The same things were measured in two ways. Each way mixes the same 10 hidden numbers, adds some noise and spreads widely along 6 directions of its own, which tell nothing about the thing.
In the rows, zero is written as 128.
Some things both ways: the first way, then the second way.
[ 80 110 159 187 148 121 106  97 125  70  97 110 116  84 135 117 145 129
 117 114]
[125  85 142 148 138 135 151 161 116 111 116 154 128 125 123 119 154 148
 153  86 107 168 141 118 105 123  90 148]

[113 113 104 116 119  76 131 148 107 156 169 121 127 153 116 114 118 102
 118 107]
[153 109 184 133 114 103 122 120  91 111 132 152  82 122 164 113 152 110
 130 122 116 113  76 121 168 133 139  82]

[111 144 125 158 124  88 115 108 102 159 149 108 164 108 178  94 134  76
  89  66]
[129  88  88 143 156 132 164 123 174 167 104 139  95 115 109 105 133 154
 101 157 140 177 125 160 152 202 126 137]

[108 143 110 157 118 104 119 141 129 119 126 118 146 136 151 138 156 107
 145  92]
[113  87 192 125 114  94 169 121  94 103 139 191  97 124 164 108 147 149
 144  74 117 100  95 116 145 162  98 119]

[130 146 162 101  93 142 114 115  95 172 144  94  97 163 186 150 135 150
  92 168]
[166 120 124  86 183 145 140 146 153 132  83  75  56 134 183 129 104 110
 103 134 145 147 109  59 169 152 110 154]

[ 85  97 133 133 111 128  93 101 124  86 125 127 126  84 147 149 114 130
  62 140]
[125  73 139 100  77 129 188 119 103 123 105 144  66 141 156  74 162 178
 105 118 134 123 122  59 103 167  82  82]

[ 96  97 199 102 106 114 124 107 116 111 109 136 122 124 180 140 133 156
 138 118]
[110 139 114  89 105  98 133 112 141 126 118 120 112  72  59 142  92  98
 112 135 173 136 107  49 150 144  99 113]

[102 168 117 114 107 124 116 168 130 183  99 115 136 210 132 198 138 147
 128 140]
[102 123 127 149 102 111 138 130 107 148 101  99 119 107 115  86 126 151
  98 164  98 162 159 130 115 130 142  83]

[147 156 130 109 169  91 160 154 100 144 121 117  79 182 132 130  94 142
 173 145]
[178 133 156 176 169 144 139 149  81 153 166 144 161 103 179 124 148 105
 192 130  81 177 107 162  99 148 151 124]

[156 109 241 113 124 145 118  86 108 104 116 102 130 138 189 137 136 147
 164  93]
[102 141 153 162 100 123 118 140  60 129 172 131 147  68 149  97 114 161
 170  99 118  89 143 114 140  84 127 111]

[120 134 161 164 163 112 122 102 115 133 123  86 127  83 199  69 131  93
 144  85]
[ 79 141  92 140 114  47 125 145 132 119  92  76 107  90 102 125 118 118
  74 131 146 174 123 122 217 153 139 154]

[133  46 192 120 190 110  83 109  76 110 140 121  87 103 111 121  69 145
 106 140]
[177 109 131 103 171 164 168 143 128 142  96 126  60 156 156 103 137 135
 118 172 123 191 110 126 113 184 124 118]

[103 102 143 144 148 131  94 126 145  97 117 111  97 129 107 122 117 133
 111 152]
[149 158  99 123 165 114 142 118 158 165 166 119 116  68 106 158  91  85
 148 150 164 161  83 123 165 202 135 145]

[109 108  96 103 117  94 123 151 124 183 173 110 107 133  68  90 136  68
  84 160]
[183  78 145 164 131 144 111 143 108 119 174 168 126 102 164 121 187 125
 191  73 138 121  76 121 155 110 111 133]

[ 35 144 121 159 137 105  99 134  97 126 125 102 186 159  38 113  83  95
  95 120]
[ 92 160 109 183 114 111  86 160 134 145 165  70 136  83  84 125 113 135
 135 140 109 164 177 164 145  98 150 115]

[184 133 133 136 167 104 115  96  95 144 130 135 111 148 161 137 102 171
 133  61]
[106 134 180  72 104  71  98  82 165 110 116  97  97  66  79 137  69 126
 128 113 178  61 117  39 141 105  94 101]

[133  94 175 157 163 113  87 153 129 111  95  91  85 183 102 152 105 154
 133 135]
[123  99 151 139 135 146 106 120 158 152 137 117 124  98  88 103 137 133
 136 107 112 135 167 118  67 104 105  89]

[105 139  71 138 174 125 108 136 150 143 131  97  99 153  84 103  89 136
 106 136]
[118 131 109 107 141  94 105 169 149  89  72  80  94 107 100 164 110  75
  93 103 145 162  98  56 217 103 120 162]

[ 86 130 178  88  71 131 121 150 124 166 128 105 169 149 165 177 165  84
 107 149]
[140 171 110 116 152 109 141 144  92 145 195 133 125  64 173 120 116 115
 191 104 169 103  43 138 205 165 165 155]

[ 97 111 112 181 169 125  92 125 146  95 101  98 112 120  90 125 118 136
 118 115]
[131 157 109 173 154  99 138 122 134 173 147 117 138  80 111 135  98 112
 128 190 119 195 125 187 158 194 164 130]

[104 110 142 111 119 128 102 153 143 147 139 105 131 179 157 148 148 160
 179 114]
[ 76 151 136 133 130 139  98 160 111 145 164 131 159  78  61 122 120 128
 149 107 135 149 198 131 105  62 100 128]

[109 132  67 106 120 115 134 152 143 159 133  93 120 151 101 154 110 128
 111 121]
[132 146 146 118 134 100 116 100 135 152 193 155 172  27 117 157  99  84
 193  85 174  80  80  80 156 132 113 139]

[135 120 166  85 112 135 129 123 148 101 133 114  87 165 147 126 118 143
 140 166]
[111 124  84 141 135 171 146 161 155 162 118 124 141 100  73 142 111 110
 110 147 120 196 182  89 110 129  94 128]

[151 162  56 125 121 159 109 130 194 123 130 111  73 145 144 134 142 160
 126 152]
[121 131 132 145  89  87 157 144  82 119 116 119 103 110 175 129 122 127
  98 150 121 149 114  92 204 155 127 125]

[ 89  96 125 145 141 118 103 140 144 100 135  81 119 129 128 123 115 125
 127 119]
[113 151 142  91 151  91 129 117 139 133 168 143 115  64 113 150 102  73
 147  74 172 100  73  82 177 161 108 145]

[ 99  94 162 143 134 107  95 144 124 123 112  77 150 151 125 140 100 122
 136  82]
[113 111 146 158 130 151 113 182  96 122 136 148 118 130 151 107 160 147
 142 104  98 136 147 162 166  74 139 122]

[122  95 176 157 130 101 113 115  89 137 113  85 137  88 177 141 138 107
 122  75]
[112  90 174 106 130 101 141 130 132 114 108 148 102 118 148 110 139 154
 133  83 136 104 123 105 147 124  98 140]

[155 105 130 155 167 118 121 111 142  95 147  83  90  95 190  96 137 129
 142  89]
[ 92 146 167  95 116  41 113  96 121 115 129 105 107  63 116 129 100  89
 111  88 159  87  90  65 174 140 118 117]

[ 78  94 189 140 137 105 105 131  91  95 132 103 143 138 101 125 104 104
 126 132]
[115 130 185 123 116 109 104 139  97 106 177 120 106 100 138 107 141 130
 168  59 125  85 117  98 119  91 113 103]

Other things, the second way, with their names:
q_537: [116 186 162 135 140  69  69 131 143 143 183  38 122  76 134 139 107  93
 146 116 126 122 139 134 147 106 158 114]
q_797: [136 124 143 144 149 132 171 214  64  74  83 149  86 169 176 131 134 144
 137 128  84 192  95 151 198 131 149 164]
q_465: [ 97 111 118 104 138 125 154 162 131 114  97 117  90 120 135 103 127 139
 117  80 123 122 108  97 161 134 127 133]
q_257: [153 152 164 155 162 123 109 167  94 123 167 133 121 114 160 139 141  85
 169 110  94 156  87 163 159 122 164 121]
q_615: [ 61 125 121 117  72  43 165  88 118 159 101 113 114  77 129  79 116 160
  67 156 148 115 138 109 171 183 132  94]
q_326: [164  91 176 193 107  92 119 109 106 127 152 158 128  95 186 131 147 138
 159 129 116 116  92 144 187 142 132 119]
q_841: [124 117 134 132 125 136  95 153 133 121 148 110 143  81 102 135 138 105
 162  69 132 124 133  68 117  70 102 124]
q_472: [103 101  99 158  98 105 147 107 122 160 111 118  88 100 111  74 138 156
  72 167 129 154 143 134 150 175 127  85]
q_83: [125 104 163 145 179 129 128 140 119 125 146 177 135  88 141 133 124 108
 165  59 120 115 105 124 153 128 106 162]
q_435: [ 99 119 199  97 100  59 119 107 132 118 156 114 110  96 159 138 134 104
 120  63 143  80 133  49 143 122  77 114]
q_218: [111 135 163 134  96  78 107 106 111 141 179 120 131  72 125 102 141 133
 155 108 138  98 117 133 133 119 135  89]
q_892: [ 79 119 182 137  84  81 118 156  70  80  97 119  87 130 135  96 137 144
  96  95  91 112 135 107 167  80 131  87]
q_561: [108 169 148  89 113  59 105 104 118 126 151  79  93  65 119 117 103  89
 123 108 162  85  71  82 178 138 153  91]
q_301: [146 139 155 133 116  94 141 102  77 146 175 144 114  76 163 110 125 126
 151 145 156 122  98 111 150 167 116 115]
q_239: [ 93 153 118 156  95  84 124  99 126 181 163  97 133  66  96  98 113 139
 112 172 130 142 154 155 127 161 151  76]
q_430: [115 115 124 151 106 160 114 200  65  90  97 129 153 113  99  92 152 172
 175 105  98 156 143 129 118  25 140 120]
q_111: [111 180 130  76 147 116 126 175  94 120 136  98 132  98 110 124 113 118
 165 117 144 153 117 117 138  97 143 145]
q_56: [113 150 127 134 129 123  75 164 145 125 145  81 159  76  84 138 114 134
 174 108 136 133 156 119 134  46 134 139]
q_372: [129  97 103 187  94 156 136 146 100 153 132 123 145 100 114  91 153 165
 135 147 102 173 172 123  93 114 114  93]
q_873: [131 112 117 129 112 116 121 140 150 139  62  85  97 132  99 111 134 139
  75 200 119 192 156 127 146 118 140  93]
q_447: [113  73 110 138 122 141 134 143 146 136 102 112 110 113 125  93 157 160
 112  91 132 141 163  85 119 112  84 131]
q_297: [146 140 144  90 178 116 105 151 168 114 121 122 108 105 109 162 104 102
 159 112 163 143  95 119 181 114 124 173]
q_36: [145 152 155 125 133 100  92 168 168 102  98  63 109 127 107 184  94 100
 130 164 112 179 139 111 170  93 140 134]
q_881: [170 109  99 152 166 142 138 141 103 123 128 147 119  74 164 128 127  92
 161  89 140 126  37  85 200 153 137 159]
q_528: [103 153 148 103 143 112  87 149 162 125 161 111 144  73  76 153  98 117
 173  90 161 109 141 112 147  73 113 152]
q_745: [135 155 168 124 148 100 135 142  74 126 180 136 134  85 188 117 127 119
 192  82 129 100  74 130 157 135 150 137]
q_365: [111 118 117 131 106 132 122 150 124 136 140 128 120 100 106 114 137 144
 134 121 138 131 140 110 149 101 117 111]
q_6: [ 94 128 152 117 114 129 140 175 114 116 100 126 116 138 124 116 126 152
 123 131  98 152 164 129 136  92 128 113]
q_936: [108 108 160 145 108 102 112 153  79  94 124 149 137  97 111 102 155 146
 160  82 118 126 115 130 141  78 126 120]
q_641: [111 104 154 124  93 106 131 117 134 128 133 132  94 109 118 114 134 143
 109 121 141 119 144  92 139 130  93  96]
q_69: [112 130 149 136 114 132 129 162  63 127 183 146 138  91 174  94 153 159
 186  67 130  90 118 125 143  89 127 127]
q_65: [ 89 164 127  94 143 124 111 153 177 156 160 103 151  76  79 165  87 106
 147 109 156 131 173  95 137  99 100 151]
q_736: [141 143 154 110 139 101 110 119 135 128 176 103 135  63 124 136 110 121
 196  84 158  98  93  89 120 124 117 137]
q_522: [124 129 126 116 110 105 131 111 128 126 130 122 103  74 115 126  95 125
 130 123 161 101  94  71 173 140 115 118]
q_153: [158 184 145 131 190 133  78 125 149 159 153  96 138  59  92 144  59 101
 184 175 139 133 109 167 143 109 177 125]
q_427: [111 124 111 152 137 127 120 147 130 143 142 133 159  78  87 125 134 111
 150 102 120 156 128 130 128 116 131 128]
q_565: [130 157 135 121 175 126 117 145 169 169 166 132 165  86 100 157 104 115
 177 143 144 166 149 173 132 131 135 160]
q_663: [139 113 141 150 160 159 164 143  98 151 191 182 128  97 158 110 140 147
 191  85 124 130 111 146 107 169 108 143]
q_759: [161 125 140 122 163 148 148 157 126 129 156 151 131  97 182 152 118 106
 191  82 130 113  76  95 167 138 123 161]
q_318: [120  86 156 148 108  98 166 118  65 110  92 139  88 123 166  67 155 160
 109 112  96 136 103 112 124 164 125  93]
q_219: [ 79 121 183 115 115  98 105 143 104  90 117 119  93  99 131 107 118 128
 118  53 115  69 128  74 157  71 111 107]
q_711: [142 109 150 108 161 110 143 119 121 119 107 149 105  96 134 135 120  84
 123  97 140 136  84  68 154 158  97 145]
q_136: [120 102 114 138 138 118 192 108 135 164 130 174 111 100 126 107 118 157
 122 151 140 157 118 146 138 225 111 133]
q_619: [ 65 135 116 136 103 108 132 145 151 142 116 110 155  81  63 129  93 154
 120 136 127 150 188 116 127 109 112 127]
q_704: [122 105 147 113 115  97 152 111 141 134 115 138  85 118 114 114 135 124
 100 134 130 145 111 110 133 178 114  93]
q_877: [137 124 119 131 159 131 167 179  44 104  93 140  83 135 184  81 149 132
 132 113 103 164  63 142 184 153 163 139]
q_962: [116 105  58 191  91 129 135 126 133 158 147 111 162  60  46 104 141 145
 141 136 127 190 144 115  86 150 117 100]
q_460: [133 118 123 151 123  93 164 153  97 117 102 119  71 133 207 119 133 123
  92 134 107 147  77 121 232 181 153 132]
q_968: [115 103 167 100 100 100 127 109  96 119 120 140 119  83 144 101 144 112
 128  73 140  74  97  47 138 100 107  89]
q_961: [117 124 181 126  94  94 152 111  62 122 140 149 129  93 154  84 122 186
 165 130 130 101 124 121 111 127 122 101]
q_100: [116  90 134 188 106 122 162  87  68 170 148 159 140  71 132  46 146 183
 138 137 109 135 146 149  68 173 117  83]
q_976: [116 147 147 132 130  85 117 122 112 139 153 146 130  72 132 134 117  93
 134 119 145 112  87 130 200 136 144 125]
q_979: [ 66  77 169 146 108 107 139 157  95  95  72 155  98 144 111  79 157 170
  88  89  80 139 171 136 131  89 107 105]
q_9: [127 180 128 144 152 112 141 128 132 192 169 113 149  80 146 140  88 102
 138 190 117 162 131 172 155 182 172 116]
q_867: [176 125  90 114 176 140 145 144 139 147 143 125 112  96 143 134 137  95
 162 118 159 167  62 109 157 177 130 158]
q_857: [156 118 114 135 148 169 144 194  91 122 141 169 136 125 150 129 163 124
 181 111 118 167  88 145 163 111 142 146]
q_220: [119  74 163 125 134 139 147 156 137 123  75 126  87 169 136  94 170 149
  93 114  79 172 168 128  92 120 108  97]
q_699: [162 113 151 176 101 139 175 149  90 142 148 166 150 125 189 147 134 150
 166 169  91 169 132 134 136 158 124 119]
q_886: [ 74 137 134 151 100  85 136  77 111 178 172 128 139  44  87  86 106 140
 118 132 139 112 159 122 100 170 111  84]
q_596: [122 159  71 113 105 140 156 114 122 186 203 133 150  42  88 112 105 140
 172 145 192 131 120  92 119 170 110 117]
q_931: [122 130 143  92 135  89 125 116 153 103  95 126  88  83 101 144  75 118
 127 119 165  96  75  81 204 138 122 139]
q_273: [119 106  99 157 127 125 154  70 147 181 135 153 152  39  65  98  90 149
 138 158 150 133 130 116  95 187 111 104]
q_235: [116 146 146 122 130 109 110 142 127 133 117  88 120 102 114 126 123  93
 116 131 109 152 134 107 131 112 142  96]
q_938: [136 139 147 122 181 151 170 126  84 149 163 177 134  76 142 105 100 124
 187 100 125 121  87 128 102 176 126 135]
q_853: [ 90 119 121 111 105 142  84 165 154 123 115 121 121  99  68 136 125 124
 111 106 153 119 173  81 172  37  97 119]
q_762: [123 176 124 128 133 105  86 134 134 157 208 114 135  59  99 137 113 112
 170 135 176 124 120 155 178 113 142 132]
q_950: [139  81 108 151 147 158 144 127 151 139 102 139 122  92  95 111 115 161
 143 122 130 148 136 106 111 138  99 137]
q_942: [120 148  97 121 130 134 168 125 134 177 193 157 113  80 126 123 110 125
 146 141 163 129  97 136 164 203 131 120]
q_692: [ 99 158 145 106 138 121 105 125 180 159 140 108 148  80  35 149  75 127
 140 163 143 157 195 127  88 105 106 118]
q_359: [154 108 179 129  92 125 135 105  84 142 172 145 143  90 170  83 153 180
 200 116 132  86 118 117  78 113 122  80]
q_150: [ 75 111 106 138 132 134 140 163 149 117  77 118 111 104  79 138  94 114
  82 100 108 154 164  69 158 115  95 138]
q_584: [108 174 157 125 119  83  87 174 140 107 133  53 139 100 126 167  90 122
 152 126 123 143 159 108 170  65 139 149]
q_739: [ 72 112 162 140 112  76 119 148  86 101  67  77  76 134 150  82 140 132
  54 103  85 144 163 100 156 102 123 105]
q_296: [108 179 103 125 176 124 119 177 150 160 167  69 139  90 130 153 102  92
 141 114 130 175 157 120 150 132 130 171]
q_948: [ 91 133 165 104 111  96 155 159 124 120 118 134 106 131 162 141 119 125
 110 113 116 123 135 103 182 128 119 126]
q_974: [ 94 182 140 106 153 106 126 162 117 129 137  99 172  76  80 141  80 129
 180 129 126 164 152 134 104 102 140 152]
q_622: [ 88 146 137  94 121  53 120 147 142 100  89  71 103 104 115 130  96 155
 114 127 158 137 132 114 200 114 132 168]
q_140: [ 93 153  97  99 148 144 163 143 142 162  94 109 125  86 108 128  68 117
 100 154 136 149 156  75 147 146 115 137]
q_620: [ 90 140 115 117 118 123 112 132 173 141 135 118 125  72  46 147  86 102
 121 119 142 120 136  90 148 114 120 104]
q_71: [ 86  86 153 157  94 102 153  95  68 147 179 184 123  79 120  56 177 154
 136  66 127 106 129 121  82 164  91  81]
q_85: [137 122 154 105 165 105 181 111 123 143 146 151 102  98 184 125 105 119
 152  98 140 113  77 101 151 210 111 152]
q_610: [122 162 122 108 147 113  98 158 162 141 127  87 127  90 103 164 105  67
 118 133 140 156 125  99 177 104 136 135]
q_933: [109  99 155 144 122 104 171 130  82 126 108 137  91 130 171  82 148 150
 100 111  95 148 130 118 123 172 114 108]
q_783: [108 127 143 132  92  86 155 154  98 110  97 105  79 141 167 114 132 148
  89 151 105 156 127 120 183 150 139 110]
q_535: [123 116 126 173 100  77 125 111  97 126 118  80  69  97 163  92 132 128
  78 134 117 130 105 102 183 165 140  90]
q_256: [104 153 125  98 145 113  99 164 173 121 120  59 139  89  86 137  98 135
 166  98 134 131 138 106 125  78 141 140]
q_298: [130 110 160 138 136 116 150 139 104 128 169 185 118 105 161 138 149  96
 151  77 121 121  85 115 164 158 110 129]
q_15: [141  93 144  95 179 141 189 123 131 120  60 140  74 121 171 107  89 143
 117 113 125 125  94  65 140 188 101 152]
q_481: [112 142 152 105 147 106 193  99 101 155 134 159 125  82 129 107  89 124
 140 132 122 139 103 109  92 214 121 112]
q_393: [111 121 156 136 112 120 146 141  71 122 175 172 156  74 161 112 138 142
 191  59 127  84 100  99 137 111 115 125]
q_608: [ 97 121 131 126 124 153 144 189 122 107  84 101 121 137  97 135 113 138
 116 116  88 185 189  69  96  86  93 130]
q_684: [124  91 141 170  99 141 151 124 106 145 131 151 132 103 135  85 138 192
 147 142 104 128 155 140 101 130 120  92]
q_317: [156 150 151 160 140 111 101 146 100 130 170 112 144  79 156 145 121 110
 181 124 123 136 109 130 162 110 143 137]
q_90: [154 102 152 131 149 129 152 147  92 124 136 177 133 102 198 123 151 116
 172  80 129 109  67 107 178 136 126 151]
q_281: [159 135 144 144 134 124 131 145 105 128 171 133 106  97 182 142 124 105
 163 113 129 119  78 107 187 148 135 130]
q_429: [ 96 152 158 141 111  82  70 159 152 109 105  61 138 105  60 156 110 103
 115 140  95 175 178 123 129  58 140 103]
q_272: [113 126 157 155  94 107 140 118  67 132 173 151 156  70 124  93 132 167
 183 112 121 112 128 129  93 123 123  96]
q_148: [173 142 156 125 158 137 104 111 104 141 167 134  94  78 140 129 112  71
 151 126 144 111  69  93 154 137 130 100]
q_903: [ 88 180  90 128 159 119 137 171 144 161 137  86 142  86 103 138  86 113
 132 144 118 179 147 149 155 145 159 148]
q_956: [119 120 172 149  80  80 125  94  98 155 181 119 143  78 162  71 148 202
 181 130 137  83 136 162 101 128 141  84]
q_646: [117 129 120 138 146 156 139 193  99 124 157 141 153 110 135 124 142 157
 187  88 123 160 151 135 127  90 111 172]
q_241: [ 88 139 115 129 122 103 121 112 144 162 129  93 119  75  80  94  99 155
 115 148 142 136 166 133 117 138 126 109]
q_334: [135  73 130 155 160 172 146 187 122 111  93 180 103 147 140 124 165 120
 128  88  87 163 108 137 166 115 124 136]

Some of these things the first way, each followed by its name:
[126  92 142  66 111 128 116 187 111 235 122  51 149 142  87 201 115  74
 117 143] -> q_615
[118  86 200 110 139 142 104 120 131 121 150 104 133 118 154 137 163 101
 115 142] -> q_877
[156 124 171 104 134 120 124  90 107 138 142 125 128 139 163 113 111 132
 124  91] -> q_522
[118 187 173 145 128  98 143 123  77 139  84 138 154 165 179 180 131 116
 116 104] -> q_256
[123 106 123 120 136 109 110 145 111 142 131 133 118 150  92 168 129 146
 139 123] -> q_692
[ 73 100 126 113  98 127 105 187 155 141  99  77  98 175  84 182 125 139
 114 184] -> q_610
[ 96 162 131 121 108 138 121 153 144 120 109 105 150 174 135 178 144 113
 125 149] -> q_903
[113  78 160 149 135 122 104 155 131  99  91  47  60 115 131 141 103 140
 156 161] -> q_435
[179 137 148 106 174 121 121 112 127 134 130 127  80 167 136  99  82 148
 147 125] -> q_372
[120 118 103 159 182 150  96  90 163  51 155  78 121 123  74  77  82 124
  95 102] -> q_150
[186 119 148 120 197 138 117  90 145 121 151  87  78 139 134  69  92 129
 108 111] -> q_881
[110 135 104 130 167  85 146 121 112 121 160 106 143 126 129  82  92  89
 117  81] -> q_427
[135 115  76 163 164 117  95 146 157 129 166  92 140 138 100 115 146  94
 127  77] -> q_979
[141 156 133 115 112 117 133 142 134 129 114 108 114 175 200 155 117 150
 173 108] -> q_65
[127 128 126 156 153 141  74 130 144 144 116 104 126 158 139 161 138 149
 116 105] -> q_241
[139 117 157  68 157 150 106 143 110 167 112  77 128 196 106 190  51 177
 141 123] -> q_140
[117  89 215 163 172 106 102  96 124  42  73 104 132 149 142 122  58 158
 147  53] -> q_620
[113  98 170 161 148  92 114 132 107 112  94  96 120 120 171 137 105 127
 142  83] -> q_218
[113 139  86 174 140 110  96 131 143 145 113 127 113 139 158 150 161 153
 115  95] -> q_297
[131 165  98 158 172 130  98 139 143 151 107 115 109 185 149 151 128 168
 138 111] -> q_318
[110  73 168 126 133 141  68 146 146 149 123  76 120 142  84 139 123 109
  96 147] -> q_472
[119  72 171 124 137 117  98 110 133 103 127 103 122 107 134 121 106 115
 107 109] -> q_365
[ 92 163 193  99  71 134 151 104 102  96 127 146 139 153 167 151 172 129
 133 168] -> q_608
[131 145 122 173 146 159  80 152 180 128 111  65  80 188 170 148 169 171
 160 141] -> q_739
[136 104 189 133 148 159  89 127 158  88 102 113 109 173 156 189 158 182
 155 128] -> q_938
[ 84 127 152 143 133 125 129 109 111  77 114 123 148 120 173 175 135 154
 130 101] -> q_481
[ 92  77 103 151 168  98 110 138 141  68 140  72 112 104  83  84  63 104
 128 106] -> q_298
[150 129  77  90 120 130 126 173 163 190 137  81  98 168 110 174 139 113
 115 153] -> q_90
[ 72 110 120 127 155  92 112 156 105 154 164  83 165 149 124  98  87  94
 144  91] -> q_71
[113 100 130 160 153 121  71 143 141 122  84  98  99 154 106 148  79 170
 137 113] -> q_641
[137 106 182 134 107 122 115  95 113 131 137 126 147 107 146 143 179 104
  97  90] -> q_931
[161  37 181  49 186  80 152 115  69 129 203 112 124  69  75  64  49  36
 112 119] -> q_857
[101 132 115 148 110 119  89 169 118 190  69 108 140 144 110 230 149 123
  96 132] -> q_956
[158  87 142 148 154 112 108 131 129 148 107  82  75 109  54 110 116 104
 121 128] -> q_326
[114 113 124  91  99  99 150 134 118 148 151  86 124 132 186 145 125 121
 105 101] -> q_968
[122 109 146 153 150 135  90 116 147  74 138 106 119 128 132 114 125 123
 128 123] -> q_663
[130 115 148  96 121 129 115 144 123 147 148  92 142 143 143 150 118 100
 129 122] -> q_69
[ 70 157 113 154 115 125 109 116 118 159 128 110 164 149 167 149 161 149
 101  87] -> q_100
[151 119 111 179 181 117  88 139 188  82 101  91  93 178 130 114 102 147
 140  78] -> q_334
[128 166  99 174 118 151 104 119 168  87 108 101 101 135 205 159 173 159
 121 121] -> q_85
[148  86 199 107 131 116 145  86  99  88 163 137 127  65 151 108 163  81
 124 115] -> q_272
[ 92 140 144 145  98  92 128 161 106 139 115 108 127 164 161 163 150 110
 125 131] -> q_220
[106 111 145 136 110 105 110 139 120 166  93 120 107 139 156 170 145 147
 103 121] -> q_873
[133 104 142  87 136 101 156 111  83 102 114 121 103  89  62 125  56 109
 123 144] -> q_699
[118 147  83 150 170 140 114 126 143 104 117 142 123 127 124 185 151 157
 132 121] -> q_974
[118  91 149 150 143 132 113 100 155  51 137  99  79  98 132  95 135 124
  91 144] -> q_841
[ 76  94 121 123 108 142  87 142 143 151 118 105  99 127 123 162 148 167
 118 159] -> q_301
[ 63  87 145 138 146 108  90 123 112 113 126  96 115 177 112 125  69 197
 115 106] -> q_148
[163 158 157 116 122 114 143  83 112 153 149 137 139 149 200 118 161 132
 122  63] -> q_273
[ 75 130 151 127 151 136 102 159 112 127 100  58 112 168 101 143  67 132
 144 177] -> q_296
[ 78 188  84 155  89 105 145 109 119 128 133 134 135 135 180 121 165 140
 109 109] -> q_317
